Every row belongs to one group in each of 4 separate groupings. Each group adds its own fixed numbers to the row, and there is some noise. The rows also spread widely along 14 directions, which tell nothing about the answers.
In the rows, 128 means zero.
Some rows, each with its group in each grouping after it:
[116  95 123  82 165 147 107 142 156 154 166 109 107 113 116 131 137 170
 168 133  80 134  83  72  62 147 159 119  80 117]	kefet vepa J_103 T
[124 154 134 133 150 123 163 140 123 145 166 133 166 131 155 111 139 117
 114 114 118 129 195 139 132 117 126 122 162 147]	Gev vek J_103 F
[174 166  73 114 124 125 143 151 124 184 127 108 133 118 114 135 127 107
 145 161  56  96 115 131  77 154 153 134 156 155]	bibep vupa J_930 T
[151  92 147 152  95 106 150 129 105  84 186 160  65 177 181 103 145 123
 156 126 165 158 152 101  67 122 142 118 142 118]	Gev nozu J_930 A
[164 181 117  98 133 101 132  84 114 123 165 144 129 144 163  76 162  86
 142 108  79 128 137 122  24 177 180  61 182 112]	nuzo vud J_689 A
[145 109 113 140 120 123 130 153 125  98  90 116 127 133 100  92 134  87
 120 136 130 120 119 124 143 137 120 153 116 121]	bibep vepa J_472 F
[116 163  95 142 174 164 118 163 133 167 132 126 144 122 134 132 104 130
 127 141 124 110 108 107 161 130 106 146  89 172]	gagol vek J_689 T
[136 165 107 120 157 141 135 145 134 148 117  98 149 142 142  97 123 131
 108 146 144 129 134 109  92 117 136  94 136 135]	gagol vud J_472 F
[107 184 117 131 185 153  94  94 106 124  64 130 132 117  99  98 100  85
 114 155  93 124  43  77  57 170 151 113 136 117]	nuzo dusem J_472 A
[151 159 136  74 145 126 114 118 141 143 170 148 134 138 154 102 133 100
 153 129 120 106 120 120  58 170 170  91 155 105]	bifes dusem J_472 T
[131 147  93 145 150 119 129 106 102 115 100 128 127 142 132 124 111 150
 132 117  97 131 111  97 114 127  88 128 111 110]	bifes nozu J_689 T
[159 105 139  94 153 172 119 190 157 143 104 124 121 164  78 121 136 118
 131 163 171  97  79 137 126 148 121 175 131 131]	kefet vupa J_689 F
[ 83 166 130 154 181 157  79 144 129 119 125 157 159 122 139  95 110  94
 133  89 172 118  93  84 216 152  94 138  44 139]	bifes vud J_472 T
[165 111 117 100 122 150 150 195 149 165 159 118 109 133 148 126 123 116
 129 198 145 101 137 119  73 121 165 128 170 172]	bibep nozu J_472 F
[158 136 141 123 120 127 141 141 126 114  96 115 124 166  95 114 159 120
 119 151 180 138 121 120  76 141 140 153 162 119]	Gev nozu J_472 F
[124 165 149 120 157 149 129 127 134 151 131 148 140 149 122 129 140 113
 133 136 155 116 109 108  84 155 140 142 152 143]	gagol dusem J_930 T
[128 146  98 152 163  72 145 132 123 116 106 113 132 160 165  84 182 173
 123 103 125 136 167 108 132 123  82  73 105 161]	bifes vupa J_689 F
[102  97 143  91 192 136 132 138 154 136 136 121 129  88 138  81 105  90
 145 143  77  99 107 148 132 143 143 103 134 121]	Gev dusem J_472 F
[127 118 102 128 100  71 143 102 118 118 123 114 147  70 140 140 150 142
 173  93 107 124 149 116 144 147 120 139 132 133]	gagol nozu J_103 F
[ 92 155 144 163 148 142  98 135 133  92 144 129 159 133 117  73 149  93
 130  79 165 169 126  78 152 154 159 137  46 130]	gagol vupa J_472 F
[121 133 138 160  98 137 144 149 129 120 109 111 143  77 107  96 147  57
 133 160 156 121 118  96  93 151 191 153 148 192]	nuzo vud J_930 F
[153 142 149 104 126 136 142 106 118  92 125 137 133 122 127  70 117  50
 138 120 132 109 110 150  86 162 162 123 178  82]	kefet nozu J_689 F
[119 152 162 143 191 171 137 109 111 122 183 162 120 212 117 104 131 137
 112  90 121 172 127 118  91 129 118 155 113  59]	bibep vek J_930 T
[134 160 161 133 155 168 119 122 121 100 164 154 129 166 120  70 128  64
 127 107 155 140 116 133 120 163 159 148 119  82]	gagol vek J_472 F
[174  80 136  59 114 125  94 152 138 123 112 160 128 159 138 156  96 123
 144 157 117  76 103  97  61 147 103 142 182 112]	kefet vupa J_472 T
[120 124 127  91 184 159 130 132 143 156 204 132 117 153 142 125 118 176
 147 106 118 154 125 147 119 121 127 123 117  64]	bifes vupa J_472 A
[146  98 139 136  95 136 131 157 139  99  79 117 109 101  96 106 134  75
 145 168 200 110  74 130 117 148 144 170 147 122]	bifes vupa J_103 A
[137 134  90 122  97 128 123 167 131 151 171 134 134 104 184 156  95 141
 143 138 178 114 157 103 141 110 127 122 132 163]	gagol vepa J_472 A
[149 109 120 156 147 132 163 159 128 111 107 117  93 133 129  40 150  36
 120 178  72 103 131 164 128 148 146 122 147 158]	bifes vud J_472 F
[119 143 143 106 159  74 132  89 121 129 115 168 151 124 148 145 172 139
 136  95 113 112 147 125 101 163  94 121 194 152]	Gev vek J_689 A
[146  84 139 101 156 152 127 140 134 132 162 148  89 145 125 115 109 119
 152 159  88 115  94 113  68 148 146 137 143 115]	bibep dusem J_689 F
[136 138 122 100 159 163 132 169 152 146 126 104 139 125 125  84 108  94
 116 173 137 110 109 130  99 129 162 110 137 131]	nuzo dusem J_472 F
[120 111 160 146 134 179 122 123 109 118 175 167 111 155 108 154  98 123
 129 133 134 168 117  86  73 127 148 193 140 113]	Gev vek J_689 A
[ 86 144 133 185 107 137 122 110  92 102 130 152 134  60 160 118  65  61
 147 122 140 123 117  68 130 134 144 139 117 163]	kefet dusem J_930 T
[106 159 118 119 204  99 122  98 131 128  93 126 113 128 143  73 162 123
 141 122  90 111  89 119 109 171 111  74 113 124]	bifes dusem J_472 T
[139  63 151  73 134 104 121 123 147 123 145 164 105 130 143 142 152 143
 173 121 135 101  98 123  91 160 111 139 172 108]	nuzo vud J_930 A
[136  80 122 105 138 148 154 186 173 158 143  91 117 121 105 120 139 131
 139 175 105 131 133 141 102 113 151 145 122 159]	Gev dusem J_689 T

New rows, each followed by its group in each grouping:
[138 156 122 105 178 127 108 111 116 107 136 155 141 165 152  75 113  94
 121  92  78 115 120 125 113 148 111  83 129  88]	Gev vepa J_689 A
[117 160 102 112 161  68 133  88 117 133 127 125 126  93 171 100 146 127
 156  97  94 121 136 139 122 156 118  65 149 122]	Gev dusem J_472 A
[ 96 123 156 106 166 151 121 123 141 150 134 154 155 126 125 168 112 154
 138 121 151 118 110  97 107 132 109 161 146 132]	gagol dusem J_930 T
[140 120 118 102 130  98 118 127 140 111 125 130 139 130 115 108 165 113
 138  95 116 130 130 139 134 156 125 135 128  97]	bibep vepa J_472 A
[150  84 143  89 109 121 129 148 155  79 145 119 151 120 122  70 130  81
 143 103 140 126 128 139 127 136 153 130 118  75]	bibep nozu J_689 F
[160 162  81 125 124 140 129 177 129 177 121  93 133 119 102 151 128 159
 133 159 178 116 107 105 122 130 130 154 118 145]	bibep vek J_103 F
[142 155 109  85 157 132 135 106 130 184 175 142 110 104 152 156 117 161
 176 137 107 102 105 124  74 160 142 112 163 125]	bifes dusem J_689 T
[114 182 108  76 167  73 119 108 153 133  97  95 213 121 150  94 164 154
 113  75 114 127 158 115  98 136 115  54 134 110]	nuzo vupa J_472 T
[131 137 117 164 101 117 150 137 114 127 115 129 128 101 137 118 142  71
 130 146 126 119 156 122 127 141 136 149 160 188]	kefet vud J_472 T
[115 118 129 168 136 131 143 131 121 110 148 125 121 166  99 116 169 133
 131  96 100 183 163 125 145 128 115 175  88 124]	kefet vupa J_472 T
[125  97 153 144 104 169 141 153 114 113 105 132 132 126 110 164  72 123
 113 173 201 135 121  96 101  94 121 196 171 129]	Gev nozu J_472 F
[101  91 154 133 135 105 140 115 137  93 107 113 123  97 123 103 140 123
 143 120 162 149 127 118 120 128 132 131 130 117]	Gev dusem J_472 F
[114 132 138 134 152 166 154 170 144 162 119 106 145 136 119 142 116 150
 110 166 177 131 130 119 108  94 113 152 144 147]	Gev vupa J_103 T
[117  78 152  96 123 127 105 109 141  72 130 125 142 131 126 105  96 135
 140 100 153 156 114  97  95 116 126 128 102  36]	bifes dusem J_472 T
[142 127 125 106 142 154 118 176 167 125 180 121 156 149 128  63 147  85
 136 105 123 131 141 136 152 140 155 121  71 117]	bifes vud J_689 T
[145  95 128 109 140 185 146 163 143 137 171 109 127 148 104 111  95 125
 127 144 135 146 134 154 133 103 141 169 124  69]	bifes vud J_472 F
[148 145 101 155  69 134 167 144 126 149 149  82 117  84  99 131 149  97
 148 156 130 161 152 133  83 134 201 165 141 161]	kefet vupa J_472 T
[139 157 101 110 168 159 104 136 115 150 133 123 130 165 130 138  77 162
 116 140 119 143 100  87  71 114 119 113 126  91]	Gev vupa J_472 A
[131 195  62 123 134 127 149 164 125 209 137  86 161  77 147 164 110 163
 127 156 144 113 165 118 133 110 137 110 151 197]	kefet dusem J_472 F
[134 185 111 170 139 132 156 123 104 122 120 103 129 126 102  80 154  93
 135 111 137 146 126 143 152 147 142 143 107 113]	Gev nozu J_103 F
[119 158 122 127 138 116 130  67 111  95 142 129 168  90 123  89 108  89
 146  56  83 143 133 148 145 149 133 135 116  50]	bifes vek J_689 T
[ 98 140 119 134 169 149 126 111 109 151 161 135 136 100 152 138  83 159
 147 113 120 132 112  78 110 119 128 121 117 119]	bifes vud J_930 F
[148 156  91 109 161 120 133 152 130 111 135  90 178 176 141  57 122 135
  98  90  98 146 164 123 132  98 109  76  88  63]	bibep nozu J_103 F
[160 182 106 116  93 122  95 145 124 130 126 128 174 128 121 138 130 121
 138 111 192 118 122  76 111 153 137 143 109 122]	bifes vek J_103 T
[158 150 116 129  80 116 148 170 138 118 143 113 180 150 148 108 139 105
 112 117 176 130 192 130 130 105 126 129 140 130]	nuzo vupa J_103 T
[145 101  98 118 101  91 157 134 135 143 105 108 128 100 134 164 144 168
 149 147 119 114 143 126 100 122 103 144 167 161]	nuzo vupa J_689 T
[137 160 124 147 121 129 155 114 113 142 161 148  90 120 180 115 121 108
 156 146 165 118 132 127  88 144 141 109 162 154]	gagol dusem J_689 T
[140 149 130 100 133 182 127 148 124 124 132 123 148 129 141  99  43  81
 112 146 186 116 101 134  99 102 146 115 165  64]	kefet dusem J_930 A
[117 108 154 145 137  96 119 117 122  83 161 166 130 152 162  82 175 103
 150  79 117 138 158  89 129 162 119 116 104 138]	gagol vud J_103 F
[179 160 114  71 155 119 135 132 145 156 154 123 136 179 111 110 173 148
 147 101 127 115 123 164 102 160 124 128 137  65]	bifes vek J_930 T
[145 133 107 153 129 124 124 149 111 104 103 130 100 160 125  98 138 103
 129 129 156 131 115 135 153 139  98 142 116 120]	kefet vupa J_472 A
[112 192  80 188 151 184 155 170 114 182 162 104 149 145 117 155 116 165
 102 143 140 172 170 105 159  85 122 175  84 169]	bifes nozu J_472 T
[131 194 124 157 134 150 160 115 124 128 124  96 132 139 100  93 165 120
 120 126 187 171 123 126  79 134 169 136 124 115]	bifes nozu J_689 T
[113 118 125 160 166 132 145 113 106 102 103 148 132 135 140 103 100 104
 112 124  79 117 134 135 149 119  75 146 136 119]	bifes vek J_689 T
[148 133 120 137  85 131 141 138 126 106 110 122 185 148  90 135 128 108
 105 115 138 151 174 129 126 112 118 182 144 117]	nuzo dusem J_689 T
[143  99 119  94 130 122 112 149 157 112  97 102 109 116 111  87 141  95
 143 165 129 122  80 118  77 154 163 116 126 119]	gagol dusem J_472 A
[132 156 134 133 136  79 124 103 106 119 130 163 150 133 142 131 176 129
 140  86 133 120 150  95 113 171 109 134 152 141]	bibep vek J_103 F
[113 115 142 134 136 168 157 122 130 125 190 114 139 116 113 114  99 131
 132 109 123 179 146 132  99 102 166 155 125  78]	bibep vupa J_689 F
[149 193 103 103 177 133 128 132 111 154 146 155 122 132 197  75  91  75
 134 151 111  68 110 140 106 154 126  51 172 121]	bifes dusem J_103 A
[ 94 141 121 122 196 117 131  83 120 136 121 123 132 115 143 109 130 167
 147  94  95 133 100 110 118 137  90  98 111  85]	bifes vud J_103 T
[119 124 150 121 159 168 148 136 133 126 159 153 128 123 145 103 101  87
 120 140 141 119 122 157 125 125 133 145 169 112]	nuzo vek J_689 A
[127 143 117 133 167 144 137 133 124 136 177 138 137 158 134 111 141 141
 136  98  92 145 151 124 140 134 122 140 100 126]	gagol nozu J_689 F
[120  97 140 111 165 131 121 128 129 107 126 144 145 123 127  93 120  94
 129 127  45 103 122 105 105 146 131 129 133 118]	bifes vepa J_103 F
[154 187  85 122 152 123 135 124 116 151  96 112 117 119 112 107 153 110
 142 133 124 110  87 144 116 168 133 119 145 137]	kefet nozu J_689 A
[123 134 116  46 177 101 118 163 187 180 159 130 216 104 139 139 172 152
 137  88  72  88 172 145 160 150 113 118 129 160]	bifes vek J_689 T
[120 166 140 118 188 178 143 124 122 155 151 133 140 173 137 124 104 143
  96 136 139 146 123 120  59 111 134 125 171  94]	gagol vek J_930 A
[ 89 109 103 154 117 119 141 121 137 139 150 103 125  48 135 149 135 151
 171 121 104 154 127  83 121 130 155 151  84 183]	gagol nozu J_689 T
[182 100  98 109 120 112 127 165 133 103 145 125 101 179 138  63 132  87
 151 123  81 107 132 147 138 141 112 111  94  91]	kefet dusem J_930 T
[106 118 141 134  98  72 168 104 134 104 137 126 159  84 158 120 171 125
 130 103 148 156 200 131  98 119 146 113 184 156]	bifes dusem J_689 A
[150 130 130  81 125 119 127  80 124 134 112 141 115  85 110 152 122 126
 182 132 124  95  61 125  64 182 142 151 180  88]	bifes nozu J_689 T
[170 124  80 113 104 144 121 165 134 150 134 101 126 137  88 142 120 140
 155 145 112 126 108 120 130 134 126 170  94 105]	nuzo dusem J_103 T
[160 163 128 120 118 110 117 110 115 111 138 153 128 151 125  92 166  83
 149  99 146 124 112 121  94 181 153 125 145 100]	bifes vud J_930 A
[163 134  84 138 168 139 157 127 104 131 130 121  78 172 130  88 114 124
 120 145  59 127 111 162 105 123 104 114 141  86]	bibep vepa J_689 A
[134 126 145 143 104 117 114 143 123  94  90 154 161 141 108 126 157  78
 112 125 137 130 139  87  95 153 132 163 159 180]	kefet vupa J_689 A
[148 172  90 134 125 134 115 151 119 111 145 127 149 126 143  68 106  66
 129 100 140 116 124 137 177 138 129 108  92  90]	bibep vepa J_103 A
[131 119 120 121 103  98 133 129 128 123 139 150 149 103 150 151 138 129
 134 111 140 124 160 110 111 128 122 137 166 155]	bibep vepa J_689 A
[124 115 141 120 142 174 128 128 141 105 112 117 144 117  96  88 101  65
 124 150  86 132  89 114  75 141 169 154 126 110]	gagol nozu J_689 T
[153 104  94  81 133  99 116 172 160 132 116 120 153 111 138 104 138 108
 141 136 100  88 132 140 147 142 118 107 130 147]	bifes dusem J_689 A
[119  76 133 120 132 108 145 140 138 126 102 101 124 101 124 136 132 161
 144 153 126 127 121  97  82 117 122 132 147 142]	Gev vupa J_103 F
[119 109 122 129 149 139 160 131 138 117 139 108 135 101 140  84 105 104
 125 131  96 131 138 155 129 107 130 125 128 104]	bifes vek J_689 T
[138  99 107 108 126  80 128 141 150 106 135 115 124 132 162  99 167 164
 158 100 146 129 140 111 133 128 102  96  86 124]	bifes nozu J_689 T
[132 113 125 122 140 121 147 123 131 106 101 116 135 115 126  84 121  82
 129 134  70 117 126 141  99 134 129 119 151 120]	kefet vupa J_689 T
[ 78 105 144 147 163 164 138 118 131 119 140 134 153  86  99 116 100  80
 121 113  55 140 130 134 154 126 135 183 115 114]	bibep vepa J_472 T
[125 154 133 132 129 113 100  80  93 116 173 188 142 133 164 148 106 125
 158  81  82 134 130  60  69 161 129 126 136 125]	bibep vupa J_689 T
[145 172  98 141 123 124 127  95  91 131 137 138 151 144 126 141 106 127
 127 112  65 146 149  98  76 138 130 141 145 105]	bifes vupa J_472 T
[131 172 115 142 147 131 124 134 127 135  94 120 145 127 123  96 136  88
 131 135 123 107  98 106 101 158 138 121 124 153]	gagol vupa J_930 T
[101 106 145 113 162 112 143 120 160  84 137 106 155 132 135  49 164  96
 128  81  87 158 154 152 141 130 136 107  90  84]	gagol nozu J_472 T
[118 175 142 151 131 136 146 128 126 114 125 129 164 125 133  81 142  71
 120 109 166 128 141 141 144 140 133 133 136 121]	nuzo vupa J_103 T
[126 127 140 100 146 103 103 125 137 144 172 169 120 142 158 141 179 143
 167 103 116 117 133  77  89 179 131 118 127 169]	kefet vud J_472 T
[121 158 122 160 152 121 123 118 109 102  94 117 146 166  95 105 147 145
 112  99 146 168 130  92 122 130 107 138  93 120]	Gev dusem J_689 F
[142  80 117 133 155 132 136 151 120 143 138 158  65 157 138 147 125 152
 165 155 109  98  84 117 131 138  78 168 121 137]	bibep nozu J_930 T
[133 130 121  63 145 148 109 107 136 138 166 131 160  99 149 121  53  99
 148 124  58 113 115 118  67 139 162 104 150  67]	gagol dusem J_472 T
[129 144 108 131 119 112 131 142 113 126  96 132 149  92 177 110  93  80
 118 151 141  90 128  96  99 123 126  90 182 172]	kefet vud J_930 A
[143 174 125 126 177 156 122  72  90  92  53 123 126 154  89  62  94  72
 106 133 102 125  45 132  64 156 119 115 165  20]	bifes vud J_103 A
[ 89 125 111 138 163 136 157 126 133 169 143  98 143  80 109 160 132 187
 142 113 110 156 143 123 141 112 121 158 122 154]	kefet vupa J_689 F
[112 119 128 176 147 125 188  94  90 117 148 119  96 138 145 105 132 132
 118 126  86 172 179 138  95 103 122 130 169 118]	kefet vud J_472 F
